There are 4 ways to turn a row about zero (a turn may also mirror it). The second row of each pair is the first, turned, with some noise. The first 36 pairs use one turn. New pairs use 2 turns, one after the other, and a turn may come again.
In the rows, zero is written as 128.
Some pairs, each with its turns in order after it:
[108  99 158 182 107 121  97 173]
[114  83  77 110 142 170 104  99]
(2)

[ 95 106 174 112 141 170 152 132]
[111 149 143 133 139 164 168  79]
(2)

[109 138 176 119 151 200 167 123]
[140 110 174 115 127  76 114 196]
(1)

[111  98 122 144 152 110 108 172]
[138 149 116 109 108  97 138  81]
(1)

[113 169 167 118 123 100 186 160]
[147 113 137 163  76 115 180 164]
(1)

[176  95 197 155 135 139 142 168]
[102 156 169  96 134 114 166 196]
(3)

[160  86 138 101 153 158 113 128]
[127 166  97 109  96  93 140 114]
(0)

[166 104 150 131 140 132 114  68]
[149 174 149 108  85 127 163 151]
(0)

[158 157 119  94 115 175 120  95]
[ 92 103 121 112 160 148 111 177]
(1)

[ 64  89 131  88 114 111  77 117]
[150 120  97  43 142 157 103 124]
(0)

[116 141  66 156 127  51 141 133]
[ 80 143 163 139 192 176 103 149]
(0)

[ 99 167  54 111 137 120 118 144]
[136 118 161 122  65  88  89 123]
(2)

[158 120 108 105 109 178 148 146]
[108 116 118 131 125  58 137 130]
(0)

[150 156 125 114 163 173 167 168]
[120 120 103 182 136  82 150  90]
(0)

[159 172 115 215 120  82 137 123]
[ 78 162 176 173 105 171 161  92]
(1)

[171 124 173  95 151 132 103 147]
[113 127 120 139 117 178 162 173]
(2)

[ 70 149  96  96 158  92 152 104]
[184  83 120 134 109 110  83  88]
(3)

[169 117 104  95  90 134 115 151]
[114 138  99  95 132 164 170 108]
(3)

[195  62 127 152 127 141 120 165]
[ 66  89 117 141 179 155 114 172]
(2)

[171 108 137  65 113 108 135  95]
[148 168 101 110 135 102 150 190]
(0)

[124 112 179 115 131  65 123 106]
[161 116 127 130  73 144 123 184]
(3)

[172 102 116  86 140 128 198 137]
[185 139 154  73 153 131 170 115]
(3)

[168  83 161 141 137 137 108  19]
[180 186 117 184 156 183 114 194]
(3)

[136 180 116 188  91 154 174 125]
[110  72 190 181 124 115 143 138]
(0)

[133  81 140 168 104 124 126 124]
[111 180 145 121 113 145 111 148]
(3)

[118 122  23 132  79 161 127 179]
[ 82  75 101 133 198  95 173  66]
(1)

[152 178  94  47 166 130 205 116]
[218  72 137 116 160 115 180  78]
(3)

[118 105 120 105  83 116 114 142]
[136 106  84 152 132 121 116 107]
(1)

[131 126 110  95 116  91 142 137]
[119 136 104 128 167 128 117 160]
(0)

[143 170  89 125 121 130 109 133]
[148  99 145 128  95 100 117 150]
(2)

[106 109 130 157 142 139 173 157]
[149 113 170 134 117  89 148 109]
(1)

[126 100 152 136 108 137 104 147]
[119 107 116 106 144 164 129 124]
(2)

[145 101  88 148 109 127 166 167]
[121  78 146 133 127 119 153  75]
(1)

[122 146  84 134  71 137 168 136]
[124 155 142 129 109 127 151  53]
(3)

[ 85 154  95 112 172  86 160  94]
[147 196 135 147  88  87 102 105]
(2)

[164 108  70 137 164  97 107 148]
[ 97 123 130 154 112 117  64 175]
(2)

New pairs, each followed by its turns in order:
[130 100 131 106 141 163 160 140]
[156  81 139 116 130 142 142 132]
(3) (3)

[138 117 118 139 114 146 149 166]
[112 118 136 102 132 164 108 129]
(0) (0)

[126  89 164 127 147 151 166 139]
[113 139  90 128  82 124 151 158]
(3) (2)

[120 149 154 138 128 104 122 144]
[122 136 151 127 101 108 117 111]
(0) (0)

[ 84 106 100 136 156 183  99 123]
[158 138 118  85 143 136 182 168]
(0) (0)

[ 83  91 110  82 126 172 118 126]
[126 178 158 120 194 123 124 130]
(3) (0)

[169 120 110 124 131 133  81 125]
[111 120 176 153 115 136 123  95]
(3) (2)

[115 130 151 128 112 134 185  80]
[137 139 162 185 110 127 123 165]
(3) (0)

[118 125 165 148 113 171 198 147]
[161  95 156 171 149 117 119  62]
(0) (1)

[163 133 162 146 122  99  98 103]
[ 86  94 147 155 116 118 117 153]
(2) (2)

[ 76 150  90 142  96 157 113  92]
[178 142 105 101 130 111 138 189]
(0) (3)

[146 127 124 165 146  94 165  97]
[110 157 166 153 156 156 108 111]
(2) (0)

[118 122 126  84 144 116 110 185]
[150 128 162 147 106 119  75 154]
(0) (2)

[152 100 131 177 122 123 183  80]
[141  97 146 183 115  65 143 143]
(0) (1)

[ 88 186 115 105 128  97  82 117]
[111 147 103 127 112 182 195 120]
(2) (3)

[113 131 136 114  96 154 161 122]
[170 120 139 128 120 152 136 154]
(2) (1)

[110 128  85 101 126 167 138 125]
[168 121 107 129  99 160 133 151]
(2) (0)

[ 89 137 141  92 126 203 144 116]
[159 111 115 146  88 142 196 161]
(2) (0)

[ 96 155 204 125 173 119 132 162]
[100 106 144 115  62 147 187  96]
(1) (3)

[144 128  77 119 123 121 120 136]
[142 151 111 139  90 147 122 120]
(0) (2)

[153 175 170 150 119 175 127 126]
[116 171 168 132  95 172 145 156]
(0) (3)

[102  99 128 119 176 109  99 181]
[137 149  77  79 159 126  89 121]
(3) (0)

[116  92 120 114 115 134 139 135]
[140 122 105 106 118 123 112 104]
(0) (3)

[160 116 152 114  67  80  94 120]
[101  69 114 104  81 158 133 161]
(0) (2)

[181 154 134 102 112 140 154 119]
[ 92 116  91 172 136 149 125 142]
(2) (0)

[106 127 165 132 170 135  96 156]
[152 144  91 120 109 103 145  84]
(3) (1)

[135 140 115 116  80 124 171  83]
[136 153 167 177 140 150 170 119]
(3) (3)

[140  97 125 124 148  93  94 129]
[ 79 113  97 126 148 115 129 115]
(2) (3)

[108 120 130 111 134 103 124 115]
[123 108 135 111 137 129 119 153]
(3) (2)

[132 151 110 100  86 153 118 135]
[139 148 151 139 145  80 113 110]
(3) (2)

[ 67  99  80 157 134 127 168 122]
[147 140 184 102  85 180 118 147]
(1) (1)

[ 73 130 125 161 152 124 158 105]
[160 158 154 129 102 159  88 144]
(3) (0)

[135 144 137 123 125 105 186 127]
[134 150 103 129 106  79 111 119]
(2) (2)

[108  75 183  99 107 181 154 136]
[131 138 129 187 202 131 108 157]
(3) (0)

[126  81 118 174 144  82 142 101]
[119 119 125 149 153  62 137 175]
(0) (1)

[150 162 123 142 171  76 127 133]
[ 79 130 120 156 137 127 152  80]
(2) (1)

[ 96 195 153 146 160 139 103 163]
[105  82 153 170 159 150  82  98]
(2) (1)

[149 114 152 121 126 138 112 127]
[103 119 144 144 125 133 141 114]
(2) (2)

[ 92 115 141 121 147 181 143  47]
[168 142 107 200 142 135 184 148]
(2) (2)

[143 149 100 110 116 126 142  91]
[118 141 157 136 101 111 160 131]
(3) (0)

[124 127 166  88 110 146 152 121]
[134 137 151  82 131 154 137  98]
(0) (3)

[112  96 113 152 158 235 160 134]
[199 169  85 100  49 143 110 133]
(1) (1)

[162 109 106 114 156 177 119 143]
[162 113  75  99 118 119 117 143]
(1) (3)

[109 143 164 154 124  73 139 132]
[ 82 117 161 178 125 137 129 130]
(1) (1)

[151 108  60 111 126 167 125 132]
[145 192  98 113  88 125 119 119]
(0) (2)

